There are 4 ways to turn a row about zero (a turn may also mirror it). The second row of each pair is the first, turned, with some noise. The first 36 pairs use one turn. New pairs use 2 turns, one after the other, and a turn may come again.
Some pairs, each with its turns in order after it:
[-15 -32  -8  -6 -24   6 -14 -11]
[-22  -3  28 -14 -20   3  21  -3]
z_589

[-23  -8  -1  19 -23   5 -22 -13]
[ -4 -13  18 -13  11 -16  32   7]
z_40

[ -9  -1  -8  -4 -51   9  40 -18]
[ 25 -13  18   3 -38  20  37 -20]
z_40

[ -1  22 -34   5  -8  -4  19   4]
[ 21   5  12  36   5   5   3 -17]
z_589

[  3   9 -13  -3 -14  59  36   7]
[ 26 -19   0 -12  52  26  -4  31]
z_275

[  2 -16  18  30  -2  16  12 -14]
[  7 -31  10  29   4  -6  -1  15]
z_275

[  9  18 -16 -28  -9  -8   2 -36]
[ -5   1 -19 -11   1  16 -40 -19]
z_275

[-46   6  10  -2 -28   7  -2   6]
[-9  0 38 20 12 28 -9 -5]
z_755

[ -3   9  -5  15 -14 -15  11  22]
[-6 20  0 15 17 -9 14  0]
z_275

[ -2  25 -20 -10  -3  -2  24  27]
[-15 -22  13  26  -4 -22  21  -5]
z_755

[-20  11   0 -10  15  28   7 -31]
[ 22 -27  -2  10 -19  22 -15  16]
z_755

[ 10   8   1  -7  18  12  54 -18]
[ 12 -26 -18  19 -39 -19 -22 -11]
z_755

[ 48   6 -29  -7  -3  -3   9 -12]
[ -3  18  23   9  16   8 -37 -25]
z_589

[ 24  15 -30  -9  40  23 -17 -18]
[ 20 -30 -31 -15  -9  -4  23  39]
z_755

[ -1   1  14   4 -39 -10  -4  -6]
[ -9 -14  15 -13   9 -28  18 -18]
z_589

[ 17  16 -14 -22 -12 -16 -26  30]
[ 31 -12   3 -13   1 -22 -35  12]
z_40

[-18   7  -7   1 -25  -4 -16  27]
[ 17  24 -19  -1   9 -13  24  -6]
z_275

[-13  23 -30 -35 -18 -16   2  13]
[ 29  17  16   4  18  21  32 -23]
z_589

[ -4  62   6  29  24 -26  -3 -25]
[18 59  9 19 27 13 10 38]
z_40

[  1   2 -34  10  27 -24   3  -8]
[ 2 36  4 29 -5  4 -8 11]
z_589

[ -8  22 -19  14  -3 -28  -7 -41]
[  8 -12 -37  21  17  34  12 -18]
z_755

[  2 -11   1 -38  18 -32 -19 -45]
[ 14  30  -4  -3  35 -18  -2 -52]
z_40

[ 16 -32  32  21  19 -36  -7 -12]
[ 21  52 -28 -12   3  -4 -14 -15]
z_755

[-21  11  34   6  -8 -26  -3  10]
[ -3  16  18  28 -10 -32   5  13]
z_40

[  0 -39 -14  39  -7  13 -46  19]
[-31 -52  17 -22  33 -12   2  20]
z_40

[ 11  -5  25 -18  18 -21 -12   4]
[ -3  10 -10  19  15 -23 -22 -11]
z_40

[ 27  10   0 -12 -13  14 -25  54]
[ 47  -4   3 -42 -10   2 -18 -20]
z_589

[-27   1  -8  22  31  -4 -21 -13]
[ -6 -13  -3  13 -28  19  28 -18]
z_275

[ 12  13   5  31 -48 -16 -33  25]
[-36  12   8 -11  61  -5  -2 -17]
z_755

[ -9  -1 -16 -37  23  36   6  19]
[ 22  -6  -9  -7 -10  58   2   1]
z_589

[-22 -41  16   2  -9  -5  13  10]
[  6 -23  20  -5  11 -34  20  -9]
z_275

[ 29  22 -13  -4   1  15 -30   6]
[ 28   0  25 -17  15   6 -26   7]
z_589

[ 20   6 -17  33 -13   8  -4  35]
[ -6  17 -20  14  15  -2  28  38]
z_275

[ 38  -2   2 -28   1  -2  -4 -22]
[ 14 -18 -18 -37 -11  -5   7 -16]
z_755

[-21  22 -14  -2 -26 -11  -2  29]
[ 20   0  24 -18 -27 -14  -4  23]
z_40

[-23  19  -7 -13   2 -19 -14 -15]
[  1  10 -10  -1 -12  12  -6 -35]
z_275

New pairs. What belongs after each?
[24 37 -2  2  5  0  4 18]
[-20   9  23  10  12   9 -21 -24]
z_755 z_40

[ 12   3 -20 -31 -78 -18  19  12]
[-51  -8  16 -45  16 -25 -34 -39]
z_40 z_589

[ 19  11  -1  31  36 -19  -8  -5]
[ 11   7  12   1 -20  33  36  12]
z_40 z_275

[ 12  -6   1  18  -5 -13   1 -35]
[-16  24 -11   2  17  24  -4  15]
z_275 z_755

[10 -4 15  0 -8  1 23  3]
[ -1   2 -14   0 -10  24   7   6]
z_589 z_755

[ 28  16  15  24  -7  -7 -39  10]
[  6  42  -8 -34  17  -9   0  -3]
z_589 z_589

[ 20  16 -32  16   7  -3   0   0]
[ 14   2   7 -23 -11  13   6  31]
z_40 z_275

[ 18  27 -21  37  35   1  17 -41]
[-43 -24  -7 -27  -3  -1  45  31]
z_275 z_40

[-45 -32 -34  20   4  10  11  12]
[  0   9 -21  15 -63  -2 -17  -2]
z_275 z_755

[-28 -68  10  10  42 -18  16 -22]
[-35 -61  12  -3  58  -6   4  -7]
z_755 z_755

[ 4  0  4 73 22 38 -9  1]
[-55  22   7  16  -8 -40 -41  22]
z_275 z_755

[ 23 -14 -13  -9   2  24  12  48]
[ -2 -42   9 -33   6 -28   3 -12]
z_40 z_40

[-20  19  19  17  -3  13  15 -13]
[-13  16  -7  12 -39  -5  -5  -4]
z_589 z_589

[  5   0   8   8  34 -49  11  27]
[-23  37 -36  12  11  29  -5 -10]
z_589 z_275

[ -7  67  14  11   1  21  -2 -20]
[-24  25  -4 -13 -41  -1 -46  18]
z_755 z_589

[  0 -21 -12  15   9  39   6  -7]
[-17  22   8 -12 -32 -16  -5  18]
z_275 z_755

[-30  -3 -17 -27 -29   5  -4 -28]
[ 31  10  -9  25 -14  16   1 -37]
z_40 z_40

[-16   9  39 -13   6  -8 -30  12]
[ -3  -7  11   0 -28 -25  34 -10]
z_589 z_755

[  2 -12 -16  -8  10  45  -4   0]
[-21  17  40 -11  -2  -9  10  -2]
z_755 z_755

[-15   1  18 -14  23 -14   6   0]
[  9   3 -11  23  -2 -15  24 -10]
z_275 z_40

[  9  -4  12   8   4 -14  11  27]
[ 0 20 26  9 12 -1  1 -8]
z_589 z_589

[ -3  -3  24   3 -28  -4  -5  27]
[-11   4   1  17   1 -38   8  -1]
z_40 z_275

[-12  -8 -22  48  29 -31   4  -1]
[  9 -37  13  33  32   6  18 -23]
z_275 z_275

[ 16 -27  -5 -19 -27  -4   6 -10]
[  1  12  15 -17  20 -21 -23 -16]
z_275 z_40

[ 17  -4  30 -29  -2   3  18  14]
[ 11   7 -13  22   8 -37 -18   5]
z_275 z_40

[  7 -14  -4   4  -1  18   0   1]
[-12  -7   1 -13  -6   2   4 -16]
z_40 z_40

[-17  18 -28  -1 -11  21 -43  -1]
[-39  -4 -28  -6 -32   3 -16   1]
z_755 z_40

[  7   5 -35   1   0  33  28 -45]
[-13 -50  20 -44  -3  -5   9 -12]
z_755 z_40

[-12  17   3  20  16  26 -19 -10]
[-17 -31   4   4  -4 -13 -27  10]
z_589 z_40

[ 23   6  -1 -10 -21  -9   6  -6]
[ 9  3 -4  2 23  7 24 10]
z_275 z_755

[ 39 -55 -28 -29 -23 -11  10 -19]
[ 13  34 -22  -2  -2 -32  65  -1]
z_589 z_40

[ 19   9 -22  25   7  44  13 -13]
[-11 -14  16 -30 -33 -24 -10  25]
z_589 z_589

[-11 -16 -23 -10 -20 -13   0   7]
[ 10  -4 -15  11 -20  14  23  -6]
z_275 z_755

[ 17 -48  -2  10  -5  43   8  -3]
[-34 -14   7 -33 -13  11  23 -39]
z_40 z_40

[-29  23 -21 -31   9   8  -6 -12]
[  2 -13   1   7 -16 -40 -28  19]
z_589 z_755

[  1  21  -9 -36  10  -6   9 -28]
[ -3 -11  29 -21  15  19   6  30]
z_275 z_589

[  6   7   1  -1   7 -19 -36  -7]
[-26  14  17  -2 -25  10   3   0]
z_40 z_275

[-23  16   7 -12 -15 -23 -11  17]
[-18 -17 -28  13  13  -5 -16  16]
z_755 z_589

[ -3 -15 -13  22   1 -21 -21   2]
[  5  33   1  18   3 -13  -5  -7]
z_589 z_275

[ 16  10  22 -10 -14 -35  -6 -18]
[ -9   8  -7  11  11 -32 -34  14]
z_40 z_589

[  6  15  11   8  11 -23 -29  15]
[ 23  30  -8  -8  21  -3  -8 -15]
z_589 z_589

